The rows come from 6 hidden closed curves, with some noise, and rows from the same curve form a group. Each curve winds through 6 dimensions. The rows are also pushed far along 4 directions, which tell nothing about the answers.
Known rows, each followed by its group:
[  4  -5   5  22   3 -23  -4   5  -1  12  -9  10 -11] | Ran
[  3   6  32 -25 -18  14 -25  18  20   4  -6 -20 -20] | misi
[ 15  10   6   2   4   2  -4  15   5   8 -28  -3  -8] | Ran
[ 12   4  -4  -1 -24 -20  -2  -8 -28  33 -30  27  18] | mizin
[-10 -14   8  10  15  -5 -11   9  20 -21   7   1  -7] | misi
[ 10   4 -13   1  10  -5  16   9   7   0   5  -2  -3] | zeto
[ 12 -10 -12  -1  17  13  29  27  -4 -10  16   7   9] | Kozul
[ -2 -23 -11  41  21 -30   2 -14  -3   5  -8  20  11] | Ran
[-29  17  18 -13 -22 -18 -26  12   8   8  -9   1  -1] | Ran
[ 40 -14 -26   5 -15   3  56  16 -17  45 -21  16  23] | Ran
[ 12 -13   0  16   7   9   1   7   6  10  11  20   7] | zeto
[-22  13  25  21  22   9 -56  -7  21 -34  -1   2 -28] | tisa
[ -3  10   4 -22  -9  16 -11  -3  -6  -8  -3  -9   1] | Ran
[ 23 -23  -9  55  38 -26 -33 -53   7 -15 -15  22 -18] | mizin
[-14  -3   3  -5  11 -10   4  11 -16 -12  16  -8   2] | misi
[-19   0  -3   0  -2 -14  18  21   0  -2  10   2   7] | mizin
[ 37  -6 -10   2  30  22  28   4  18 -15  11 -23 -16] | Kozul
[ -6  -7 -28 -15   0 -15  46  20 -25   6   7  15  45] | mizin
[-21  30   0 -18 -29   6  13  23   5  24  -9 -17  -1] | misi
[-39  -6 -36 -28   4   2  37  15 -18 -42  25   8  43] | Ran
[ 19   8  24 -32   0  40  -3  13  26 -19  18 -35 -28] | mizin
[-12  -8 -16  -3   2  -6  27   7  -7  -4  20  -5  10] | zeto
[-20  19  -4 -18 -17  -4 -10  -2 -16   5 -22   4  19] | tisa
[ 27 -16   5   0 -45  10  14 -12 -12  52 -26  12  11] | zeto
[ 10 -11   2  -4 -12 -10  -6  10   0  13 -15  -1  -7] | mizin
[ -8  -4 -23  21  16 -17   0   7  -9   0 -13  24  20] | mizin
[ -8   7  -3   8  28  13   9   1   1 -10  19 -11   7] | Ran
[ 20   2 -10  -2 -27   5  16  -2   4  33 -17  14   7] | misi
[ -1 -12 -14  20  19  26  25  -7  19 -17  32  -4  -4] | tisa
[  3 -19   2 -10   5  -4  -3  -1  -3 -24   1   5   5] | zeto
[-33  -2  -7   4  27  -5  -5   4  -7 -54  31  10   1] | misi
[ 16   8  11 -40 -39  28   4  13  -4  27  -4 -18  -5] | Kozul
[ -4   5   5 -13  -9  -2   1   6  -6 -14   8  -4 -15] | misi
[-23  18   3  -4   6  -3  -9  10   8 -13  19   5   0] | Ran
[ -7   4  20 -18 -45 -31 -18   0 -33  50 -25  -4   4] | misi
[-28   7   0 -22 -24  -1  16   6 -34   7   2   4  30] | Kozul
[ 12  15  -2   6  16   1  -6   4  -2   0 -13   3  -4] | tisa
[ -5  16  11 -10 -34  -5 -19  -4 -14  47 -31   9  19] | Kozul
[-39   3  -1   8  21 -21  -4  19   5 -31  11   3   6] | Ran
[  5 -10  -3  33   5   1  -9 -16  -2  23  -2  32  18] | Kozul
[  9 -20  -5  12  -2   9  14   5  13   7  -2   8   6] | Ran
[-16   6 -16  -1 -11 -11 -11   1 -10  11 -11  19  21] | Kozul
[-14   2  -3   5  -4   2   4  13  -2  -7  -1  13   4] | tisa
[-12   4 -25 -20 -24  17  47   5  -6  21  17  -9  28] | Kozul
[  8 -19  -3   2  15   7  22   7  18 -21  33 -11 -14] | tisa
[  6  -2 -26  17  33   7  37  13   1 -12  19  20  25] | mizin
[ 33 -16 -12  31  27 -10   9 -14  17 -20   2  11 -26] | misi
[ 36   3  18   9 -34   0 -19 -30   4  59 -28   9 -10] | mizin
[ 5 20 -7 12 11 10 15 15  9 11  0 -2 -4] | misi
[ 18  -7   3  25  28  17   6 -14  33 -12  25  -6 -19] | mizin
[-21   6  -6 -11   2  15 -11  -6   0 -12  12  -3  15] | Kozul
[ 2 -5  1  8  1  9  8  4 22  1 15  3 -3] | Ran
[  3  18  12 -27  -1  -3  -8  29  -6  -4  -6  -5  -3] | tisa
[ 27 -19 -26  40   3 -12   1 -41 -15  32 -22  50  32] | tisa
[ -4  -1  -4  -6  -4   4  21   9   7  -2  14 -19 -10] | zeto
[ 12  -7   7  12   5  19 -12   0  25   8   7  -4 -12] | mizin
[ 11 -10  -2  11  10 -14  -6   7  -7   8   4  27  14] | tisa
[-20  -9 -20  -1  -1 -23  15  -3   0   3   4   9  31] | tisa
[ 25 -23 -15  21  44  16  29   7  15 -18  24  -3   1] | Kozul
[-30   8   6  11 -21 -13 -19 -10 -13  10  -9  21   7] | Kozul
[-48 -18   0   5  14 -35 -35 -16 -22 -33  12  17  23] | zeto
[ 39 -17  10  41   1  -9  10  -6  16  37 -14   8 -22] | Kozul
[ -5  -4 -10   7  42  21  -2 -13  12 -40  29  -8   3] | zeto
[-12 -10  21  33  19 -28 -49 -23   7 -18  -3  23 -13] | mizin
[  4   6   9  20  19  -7 -17  -2  25   2  -2 -10 -20] | tisa
[ 18   9 -16  -3  -4   9  31  -5  -8   9   7  -8  -7] | misi
[-21   5 -16  15  17   7   9   3  -5  -1  14  10  24] | zeto
[-11  18  21 -14 -16   4 -28  18  27   2  -9 -24 -31] | Kozul
[ -4   7  21 -20 -12   4 -32   0  -5   4  -8  -2   3] | misi
[-12 -17 -12  11  -5 -14   5 -24  -6 -11  -2   5   6] | zeto
[ -1 -15   3  10   6   0 -11   4   7  -9 -21   4   1] | Ran
[  5  -4  -5   6 -23  13  14   0  -2  36   3  14  13] | zeto
[-14  -5  -3  23  17 -17 -10  -3  10 -24  -3   8 -10] | tisa
[ 4 -9 -9  2  7 -2 11 16  1 -1  9 25 19] | tisa
[ 12  -4 -17  12   7  -2   6 -13  11   3 -13  13  11] | misi
[-17   8   8 -29 -25  20  -1  18   7  -2  15  -6   3] | zeto
[ -4   1 -12 -10   8   0   8  28  -4 -13  -4   2   6] | mizin
[-39  -4  14   7 -15 -11 -36 -21 -21   2 -21  15  23] | zeto

New rows, each followed by its group:
[-10  15  -3   0 -22  -4   5  15 -11  32 -11  15  16] | misi
[-48   3 -18 -27 -22 -21  23  22 -12  -4   3   2  39] | tisa
[ 32  -1  10  18  10   9 -22 -10  11  14 -20  14  -7] | zeto
[ 0 -3 -7 21 28 -7  7  6  7 -3 16  3  2] | tisa
[ -2  -1 -16 -14  -7  -2  32   6 -14 -12  17  -2   0] | misi
[ 20  -6 -23   3 -32  -5  24 -19  -5  47 -23  20  24] | misi
[-15  11  25  -2 -37 -32 -54  -6   0  25 -50  17  -5] | tisa
[  3 -12 -13  12 -12 -11  -1 -32   3  15 -12   8   8] | misi
[  9 -11   6  17  -5 -21 -18  -6  -1   3 -19  14 -17] | Ran
[ 39   6  15   3   3  21 -12   3  18  16 -18  -1 -16] | zeto
[-23  -2 -10 -15  17   0   1  21  -2 -20  12  -7  23] | Kozul
[-31  16   3   5  32  12 -17  -1  16 -36  23  -2   7] | mizin
[ 20  20  15 -35 -39  18  -2   5 -14  33 -14 -17 -11] | Ran
[ -3   3  30   9   0   5 -37  -2   0   4  -5  -6 -22] | Ran
[ -9  -1 -18  29  11 -14 -10 -20 -14  12 -17  35  33] | zeto
[-28  17  38  -6  -5 -22 -57  14  -2 -13 -26  -6 -23] | Kozul
[-19  12   5   9  24   6 -17  12   0 -15   1   6   9] | Ran
[-68  28   9 -43 -46 -11 -10  25 -23  -2 -20  -6  27] | zeto
[-25  -6  14  24  50  -6 -46 -11  13 -61  -8 -13 -19] | Ran
[-30  -3  -5 -33 -22 -12  13  20 -32  12   0  -2  43] | Kozul
[-16  19  30 -30 -26   4 -11  35   8  -1 -18 -27 -21] | zeto
[ -9  15   1   6  10 -16 -16 -13 -20  -2   5   6  -1] | Ran
[  2 -15   5  15  -1 -15  -1  -4  -4   4   7  21   2] | mizin
[ -4 -18   0   1   4  -8 -19 -21 -12  -5   5  19  21] | mizin
[  2  -1  -8  16   7 -28 -17 -12  -3   7 -13  17   3] | zeto
[  2  -9 -17   6  12 -16   1 -18 -18  -1 -10   8  20] | Kozul
[ 38  -8   3  14  25   1  -7 -19  31  -3   1 -14 -26] | tisa
[  1  -8 -13   1   8  -2  13   5  10  -9   8 -10  -5] | Kozul
[ -2   8  -3 -13  11  10 -12  18   0 -14  -1   1   5] | Kozul
[  7   2  10  19  17  12 -20  -6  19   8  -2  -2  -4] | misi
[ 11  -1   1   6 -10   0  12   7  19  19   5   5  -5] | Ran
[ 22  18  33 -26  -6  22 -16  35  19  -5 -11 -29 -41] | Kozul
[ 28 -17   4  15  18 -17 -14 -13   1  -5 -19   7 -10] | zeto
[ 21   4  21  26  -6   1 -36  -8  22  14 -29  13 -32] | tisa
[  3  -4   4  31  36  -6  -5   8  34 -25   6  -2 -25] | Ran
[ 28  13  30  18  14  21 -33  -7  51  10  -6 -22 -44] | mizin
[-10  11  18 -38 -34   7 -22  14   6   5  -1  -8  -5] | zeto
[-35   0  -6 -19 -32 -35 -30 -17 -29   2 -30  21  31] | Ran
[ 24   5  15  21  23  25   1   9  16   8  10  -9 -23] | Ran
[  0   2  20 -13 -18   1 -20  13   9  14   0   3  -4] | tisa
[ 34 -10   0  -1 -33  -8  21  11  -4  37 -20   6 -15] | Ran
[ 16  13  31 -17 -15  36 -10  26  18  14  -7 -25 -27] | Ran
[ 40  -2  -1 -10  18  43  25  23  19 -20  21 -18 -27] | Kozul
[-11   5   8   8   5  -7 -28  -4   5 -19  -4  16  -8] | misi
[ 15 -19  -2  26  21  -3   4 -19  -5  -3   2   8   3] | Kozul
[-23   5   1  -9   1 -24 -11   3  -5 -28  -4  -2  -8] | misi
[ 20  10  16  31  11  -9 -45 -29   9  12 -29  22 -15] | mizin
[  2  16  -7  -5   2   2   6  10 -10   9 -11   5  11] | tisa
[-40  17   9 -24 -17  -6  -6  25   7  -7  10  -6   9] | Ran
[ -1  -8 -15  14   1  17  32   7  -7  14  19  21  27] | Kozul
[ -5 -18   2  10  26   2  -2  -2  22 -35  32  -5 -13] | tisa
[  5  13  -5  -7 -13 -26   7  -1 -25  24 -19   1   3] | Ran
[ 25 -16 -28  -1  21   7  49  15   6  -7  34  -2   7] | zeto
[ 12 -13  -6  -5 -23   1   4  -5  -1  21   4  20  11] | zeto
[ -6   0  -2  21  15 -16  -8  -4   8   7   2   4   1] | tisa
[-46  10   9  -2 -14 -10 -35  -2 -22  -6  -7  19  17] | tisa
[  8  20 -10  13  24   6   7  -3   7  -9   1  -8 -15] | misi
[ 35 -20  -6  10 -22  19  31   5  -8  50  -7  16  15] | Ran
[ -2  20  17 -37 -31   6 -11   6 -28  18 -19 -23  -5] | Ran
[ 20  -6  10 -15  -4  -2  -6  -1 -12   5  -5   0  -1] | misi
[ 24   2  10  15  34  35  24  26  24 -17  31 -26 -36] | Ran
[-23  -5   7  -7 -10   9 -12  11  -8  -1  -3   8  19] | Ran
[-16  -2   3  19 -21  -9  -9  -6  -9  25  -5  28  11] | Kozul
[-42  25  26 -21  -1   2 -46  -6   1 -28   2 -32 -19] | tisa
[  4   1 -11  15  36   6  -9 -15  20 -25   2 -13  -9] | mizin
[-10  10 -16   9  11  14  16   9  10 -10  10  -5  -2] | mizin
[  6   5   6 -14   1   3   7  16  13  -4  10 -25 -21] | zeto
[-30   2   5  12  40 -18 -31   8  -6 -35  19  15  10] | tisa
[ -3  12  15 -31 -29   4 -22   2 -21   9 -13   2   3] | tisa
[ -7   3  17   1 -35 -36 -16   0 -17  48 -35   1   3] | Ran
[ 27 -10  -5  10  26  12   4  12  21  -2   3  -6  -7] | Kozul
[ -8  -9  11  16  23  -6 -25   7   4 -25  10  25   2] | mizin
[  6   1  19  22   9 -17 -22   5  10   1 -12   0 -30] | Ran
[  6   5  -8  -6 -27   6  25  18  -8  33  -1  15  13] | misi
[  7  -2 -10  25  14   1 -10 -26  11  -2  -6  -3 -13] | mizin
[-5  5 11 14 -7  5 -9 -5 -4  9 -3 13  0] | Kozul
[ 45 -12 -22  11  32  30  53   5  40  -2  33 -17  -8] | tisa
[  9   5  -3  -3   8   5  25  24   7  11  17 -11  -2] | tisa
[-31  31  33 -54 -41   6 -19  38  -8  -6   1 -27 -18] | misi
[14 -3  4  2 15  0 -3 17  5 -2 10 12  0] | tisa
[ 11  -1 -13 -25  -4   1  36  30  -1   1   8   3  16] | tisa
[-29  43  38 -47 -19  -8 -51  27  -8 -16 -40 -39 -27] | Ran
[ -8  -6   4  -1 -12 -26  -7   6   2   2 -16   5  -2] | misi
[ 16   2  -3 -31 -20   9  26   4  -9  23  10 -21   7] | tisa
[-23   4  -1  11   4   0   4 -10  11 -11  12 -10  -5] | Kozul
[  7 -20  -6   7 -22 -22 -13 -30 -20  13 -19  29  13] | tisa
[-21 -20 -27 -13  -2   7  39  17 -10  -7  31   1  35] | mizin
[  6  21  20  21  35 -14 -59 -12   9 -23 -27   2 -29] | tisa
[ 16   6   6  13  16   4   3   8  28   7   5 -18 -23] | tisa
[-38   2  27 -11 -31 -13 -50  -7 -26  14 -15   9  12] | Ran
[-10 -18 -28   8  -6 -35  21 -11 -28  -1  -2  31  27] | misi
[-28   1  -9   5  15  20   4  14   3 -28  29   8   9] | mizin
[ -5 -11  -2   1  13   6  11  10  -2 -32  21  -2 -11] | Kozul
